There are 9 hidden switches. A switch that is on adds its own fixed numbers to the row, and there is some noise. The rows also spread widely along 13 directions, which tell nothing about the answers.
In the rows, zero is written as 128.
Known rows, each followed by its switches (1 for on, 0 for off):
[122 170 104 131 135 101 171 100 158 117 125 131  92 161 120 154 130 182
 134 137 164 146 169 159 120 148 108  75] => 1 0 0 0 1 1 1 0 1
[ 79 136 110 158 108  73 143 177 169 129 156 134 130 107 134 160 151 123
 109 155 125 143 151 125 109 110  89 121] => 1 0 1 0 0 0 1 1 1
[155 131 149 124  93 114 126  85  92 154 129 105  86 146  86 137  84 144
 146 109 174 108 169 156 161 182 135 140] => 0 1 1 0 1 0 1 1 0
[135 170 108 141 167 114 126 156 100 125 105 148 125 100 108 160 191 148
 144  94 124 181 164  93  56 125 116  59] => 1 1 1 0 0 1 1 1 1
[145 167  79 120 127  95 164 119 147 142  76 133  56  98  86 170 138 127
 131 125 150 127 211 129 135 149 103 122] => 0 1 0 0 1 1 1 1 1
[119 104 160 152  42  82 161 164 108 157 131 108 120 134  79 145  97  66
 158  75 148 140 180  89 152 184 108 199] => 1 1 1 1 0 0 1 0 0
[103 174 162 141 129 119  71 131 118 149 210 140 125 128 122 138 152 138
  75 142 179 127 120 108  91 137  97 155] => 0 1 1 1 0 0 0 1 1
[124 169 139 137 137 131 103  91 121 139 194 143  90 144 112 150 127 182
  85 158 179 122 159 134  96 146 111 134] => 0 0 1 1 1 1 0 0 1
[151 108 103 111 123 111 147 167  97 154  75  96 108  84  96 121 154 117
 104  96 104 118 111 119 139 130 105 107] => 0 1 1 1 0 1 1 1 1
[141 130 144 173  80 113  64 123  86 147 183 169 135 125 125 155  91 175
 137 157 183 151 148 154 117 112 136 112] => 0 0 0 1 1 1 1 0 0
[115 140 152 165 102  90 141 160  97 104 159 123 142 124 104 185 138 169
 125 158 183 117 135 121  94 170 121 139] => 0 1 0 0 1 0 1 0 1
[106 139 103 154  74  50 137 173 176 158 135 122 108 139 102 172 151 104
 114 131 176 138 167 118 152 138  87 153] => 0 1 0 0 0 0 0 1 0
[101 164 143 151 129 122 175 135 122 108 121  85  89  94  88 178 143 125
 129 139 143 112 180 100  89 176 124 162] => 1 1 0 0 0 0 1 0 1
[141 186 108 136 139 136  50 110 117 160 145 149 102 115 138 135 142 142
 130 108 153 188 133 169 124  66 134  46] => 0 1 0 1 0 1 1 1 1
[141 128 118 154 122  99 117 136 106 134 113 161  97  83  98 179 107 176
 126 188 166 101 192 133 104 136 128 147] => 0 0 0 0 0 0 0 1 1
[ 98 149 124 127 104 129 179 111 156 149 152  81  84 168 122 145 106  75
 113  68 108 156 129 165 194 112 127 156] => 0 0 1 1 0 0 1 0 0
[165 110 127 154 130 138 120 109  61 172 150 208 115 178 116 112 134 131
  77  80 106 124 124  59 105 134 137 153] => 0 1 1 0 1 1 1 0 0
[139 100 153 159  83 102  90 108 109 168 195 225 142 183 134  78  88 136
 108 132 113 153 145  84 128 115 104 105] => 1 0 0 1 0 0 1 1 1
[143 165 116 117 155 126 178 129  89 106  88  95 123 140 108 212 140 190
 160  93 152 147 122 207 129 135 154  91] => 1 1 1 0 0 0 0 0 0
[112 151  95 113 124  97 172 160 157 142  71 155 120 123 175 118  90  85
 134  67 136 150 115 171 163  83 116 142] => 0 1 1 0 1 1 0 0 1
[112 158 127 127 133  87 196 147 139  90 115 119 137 115 109 174 154 158
 144 130 136 137 180 109  88 174  77 102] => 1 1 1 0 0 1 1 1 1
[171  95 104  99 112  81 140 140 129 181 125 158 100 135  86  96 157 155
  34 153 128  74 120  69 125 169  48 154] => 0 1 1 0 0 1 0 1 0
[117 146  84 130 140  97 213 172 150 104  64 129 104  57 117 177 122 125
 127 137 113 133 181 127 107 114  99 150] => 0 0 0 1 1 1 0 0 0
[102 138 140 152 102 105 147 143 111 136 160  50 122 173 101 158 165 131
 129  80 143 143 106 154 147 152 140  89] => 1 1 1 0 1 0 0 1 0
[121 134 109 181  84 110 103 132 110 136 113 118 120 124 142 161  95 132
 191 102 141 170 160 195 158  81 174  45] => 0 1 0 0 1 1 1 1 1
[159 147 139  98 147 129 116  85 129 136 122 132  97 119 128  76  85 186
 126 146 150 136 138 153 108 139 102  73] => 0 0 1 0 0 1 1 0 1

New rows, each followed by its switches (1 for on, 0 for off):
[158 168  95  77 165 105 144 159 137 145 108 179 125 113 139 118 146 129
 103  90 113 195  83 149 128  74  87 104] => 0 0 1 0 0 0 1 0 0
[129 142 204 124  89 105  95 149  88 128 168  98 149 123 105 103  84 136
 172 106 198 175 125 135 116 168 115 125] => 0 0 1 1 0 0 0 0 1
[194  85 106 145  93 112 122 117  53 183  91 145  87 165  74 139 122 165
 125  98 133 111 128 141 156 148 166 102] => 1 1 0 0 1 0 1 0 0
[126 119  86 149 139 104 160 150 130 129 147 190 146 147 150 150 147 151
  92 122  66 162 127 121 114  64 108  78] => 0 0 1 0 1 1 0 1 0
[122 139  84 129  98  86 118 192 158 157  98 137 128  63 139 119 142  94
 124 115 106 182 120 139 125  59  87  86] => 1 1 0 1 0 1 1 0 0
[126 128 158 142 110 140 173 116  92 126 137  67  95 136  84 148 119 107
 137  86 104 133 153 106 130 166 144 148] => 0 1 1 0 0 0 1 0 0
[130 123 131 147 127  89 177 152 102 102 161 183 180 171 125 170 151 186
 110 138 119 147 112 108 105 139  96  99] => 1 0 0 0 0 0 1 1 0
[134  89 103 149 135 124 161 154  87 159 123 104 116 164 107 126 177 128
  52  96  83 101  51 103 155 119 141 121] => 0 0 0 0 0 0 1 1 0
[108 174 158 142 113 114  95 106 127 160 209 153 107 176 127 117 144 131
  83 115 192 129 131  98 103 167  96 158] => 1 1 1 0 1 1 1 0 1
[132 137 109 111 144 111 179 113 132 137  39 119  89 108 140  98  73 108
 164  76 122 124 160 164 152 131 138 104] => 0 1 1 0 1 0 1 1 1
[138 123 155 137  81  72  98 120 129 153 173 173 142 175 131  83  91 145
 143 119 164 158 143 120 131 151  95  83] => 0 1 1 0 1 0 1 1 1
[158 141 137 129  82 123 101  93  89 154 149 161 125 151 119 153  88 161
 135 121 171 130 143 175 169 132 118 122] => 1 1 0 1 0 1 1 1 0
[140  88 121 136 109 102 205 160 106 138 135 109 133 196  94 126 168 134
  68  95 100 120  79  73 147 158 103 134] => 0 0 0 0 0 1 0 0 0
[152 138  96 128  86  85 150 141 115 149 146 139 107 173  88 184 167 142
 106 109 150 143 132 141 176 139 101 109] => 0 1 0 0 1 1 1 1 1
[156  81 154 127  62  92 136 167  89 144 157 186 165 122 110 100 104 122
 121 122  88 151 132  74 115 133  70 127] => 1 1 1 1 0 1 1 0 1
[160 106 113 100 114 122 140 175  99 154  89 107  92  55  83 116 118  96
 128 105  62 165 131 134 140  84 119 113] => 0 0 1 1 0 0 0 0 1
[151 108 127 128 114  92 124 159  93 162 138 151 116  97  87 110 162 134
  80 135 111 113 129  68  91 155  86 135] => 1 1 1 0 1 0 1 1 0
[136 129 115 156  98  96 117 133 113 159 116 108  89 111  78 173 146 162
 124 138 179 109 188 121 100 174 114 133] => 1 1 1 1 0 1 1 0 0
[179 126 139  83 115 118 115 121  85 165 163 172 123 132 103  99 130 176
  56 139 143 103  88 120 121 150  67 148] => 1 1 1 1 1 1 0 0 0
[108 153 128 175 168 118  64 122 128 144 139 171 144 143 179  76 143 160
 122 110 142 162 122 101  52  97 132  29] => 0 1 1 0 0 1 1 1 1
[151 129 147 137 103 114 127 131  63 134 163 163 160 156 112 177 134 173
 121 114 156 128 117 137 128 151 112 133] => 1 1 1 0 0 1 1 1 0
[115 105 112 177 114 107 177 158  94 120 149 134 133 147 108 201 145 148
 113 116  95 138 140 124 118 117 143 130] => 0 0 1 1 1 0 1 0 0
[104 153 125 143 146 138 192 112 120 113 128 100 112 147 126 136 131 106
 137  59  88 165 157 115 127 128 132  99] => 0 0 1 1 1 1 1 1 0
[126 161 122 129 148 124 179 127 110 129  70 132 110 110 120 132 128 105
 136  77 138 127 160  94 113 158 118 147] => 1 1 0 0 0 1 1 1 0
[136 172 164 124 135 146  98  95  97 142 158  91 107 167 110 113 129 156
 131  83 180 154 123 139 114 161 134  89] => 0 1 1 1 0 1 0 0 1
[ 70 162 165 159 105 125 132 126 135 130 150 119 129 130 166 134  75  78
 131  96 175 113 148 134 144 132 127 197] => 0 1 1 0 0 1 0 1 1
[ 91 115 115 150  59  72 169 157 172 151 131  86 123 161 138 121 106  82
 129  80 143 141 129 149 180 134 100 130] => 0 1 1 1 1 1 1 0 0
[133 174 152 116 142  93  96 128 143 123 183 170 145 150 142  92 130 183
 125 140 159 186 122 126  69 126  86  52] => 0 1 1 0 1 0 0 0 1
[136 102 162 167  38 115  71 137  80 144 166  86 130 103 103 157  75 148
 172 145 157 141 154 181 148 124 144  99] => 0 1 1 1 0 1 1 0 1
[137 176 106 129 129 123 116 123 133 128 108 150  98  76 130 159 114 131
 153 134 130 167 181 156 121  86 117  87] => 0 1 0 0 0 1 1 1 1
[109 131 142 130 133 126 171 136 106 118 130 144 153 146 160  95 100 103
 131  63  99 157 103 123 141 112 120 106] => 0 0 1 1 1 1 1 1 1
[ 96 144  65 163 121  73 108 137 210 163 118 117  87 122 144 131 152 171
  90 176 168 126 152 162 109 102  94  62] => 1 0 0 1 0 1 1 0 0
[154 163 125 100 104  66  81 172 103 186 157 151 122 158  82 115 200 132
  84  88 215 159  78 110 139 166  77 115] => 1 1 0 1 1 0 1 1 1
[179 131 136 114 131 107 148 131  84 151 112 201 131 159  97  98 123 136
 115  80 148 161 139  53 108 166  92 143] => 0 0 0 1 0 1 1 0 0
[113 144 174 140 111 127 145  94  96 105 168 104 148 166 135 123 100 170
 152 111 151 130 129 153 121 170 126  77] => 1 1 1 0 1 1 1 1 1
[163 107 161 127 104  88 108 176  53 145 139 107 153 128  75 130 153 157
 130 106 177 145  90 108 120 179 112 116] => 0 0 1 0 0 0 1 1 0
[160 108 134 148 135 127 129 124  62 143 158 176 135 151  99 122 161 173
  59 131 106 101 116  53  84 150 110 120] => 0 1 0 1 1 1 0 1 0
[128 150 137 136 152 126 104  98 127 159 110 129  86 141 126  73 103 136
 152  85 147 167 163 124  95 138 141  71] => 1 0 1 1 0 0 1 0 1
[ 62 125 120 200  71  58 129 193 156 160 148  68 109 151  94 182 185 100
 117 109 190 125 159 102 112 173 119 146] => 1 1 1 1 0 0 1 0 1
[104 157  87 155 142  88 136 118 176 137 107 142 102 157 150 162 124 160
 142 124 146 146 179 175 124 101 132  64] => 0 1 1 0 0 0 0 1 1
[144 147 121 120 143 131 122  82 142 146  90 123  87 112 142  63  77 142
 142 118 130 145 156 143 129 116 121  64] => 0 0 0 0 0 1 1 1 0
[161  94  92 125 101 103 153 141 106 152  70  79  69  93  76 167 114 166
 125 152 145  86 153 177 159 150 129 125] => 0 0 1 0 0 1 1 0 1
[142 115 111 130 114 100 110 140 130 164 121 164 120 112 140  93 107 147
  92 134 134 119 125 124 110 109  98 118] => 0 1 1 1 1 1 0 0 0
[131 128 125 154  96 134 136 158  78 160 123 141 101 130 107 167 124  66
 117  70 114 143 118 118 166 100 161 185] => 0 1 0 0 0 0 1 0 1
[ 91 122  87 153 101 113 189 132 183 119 101  87  99  98 159 158  91 123
 106 162  91  95 140 183 161  82 117 123] => 0 1 0 0 0 1 1 0 0
[172 105 129  90  94  91 150 189  89 156 111 137 134  99  78 119 131 114
 126  90 102 175 110 118 141 122  87 131] => 1 0 1 1 0 0 0 0 0
[136 176  84 123 137  95 116 150 153 135 129 204 134  85 151 139 143 134
 111 130 118 186 147 133 103  63  76  78] => 0 1 0 1 1 1 1 1 0
[ 96 162 149 163 123 139 132 107 115 108 146  81 108 113 134 151 108 154
 133 138 162 113 145 154 106 144 144 107] => 0 1 0 1 1 1 1 0 1
[126 142 126 130 116  95 132 160 117 154 155 114 107 134  78 139 184 114
  92 102 150 149 143  69 114 166  82 136] => 0 0 1 1 0 1 1 1 1
[156 155  89  80 155  88 171 145 137 134  96 180 133 128 128 150 136 155
 112 103 131 163 116 161 144 108  76 110] => 0 0 1 1 0 0 1 1 0
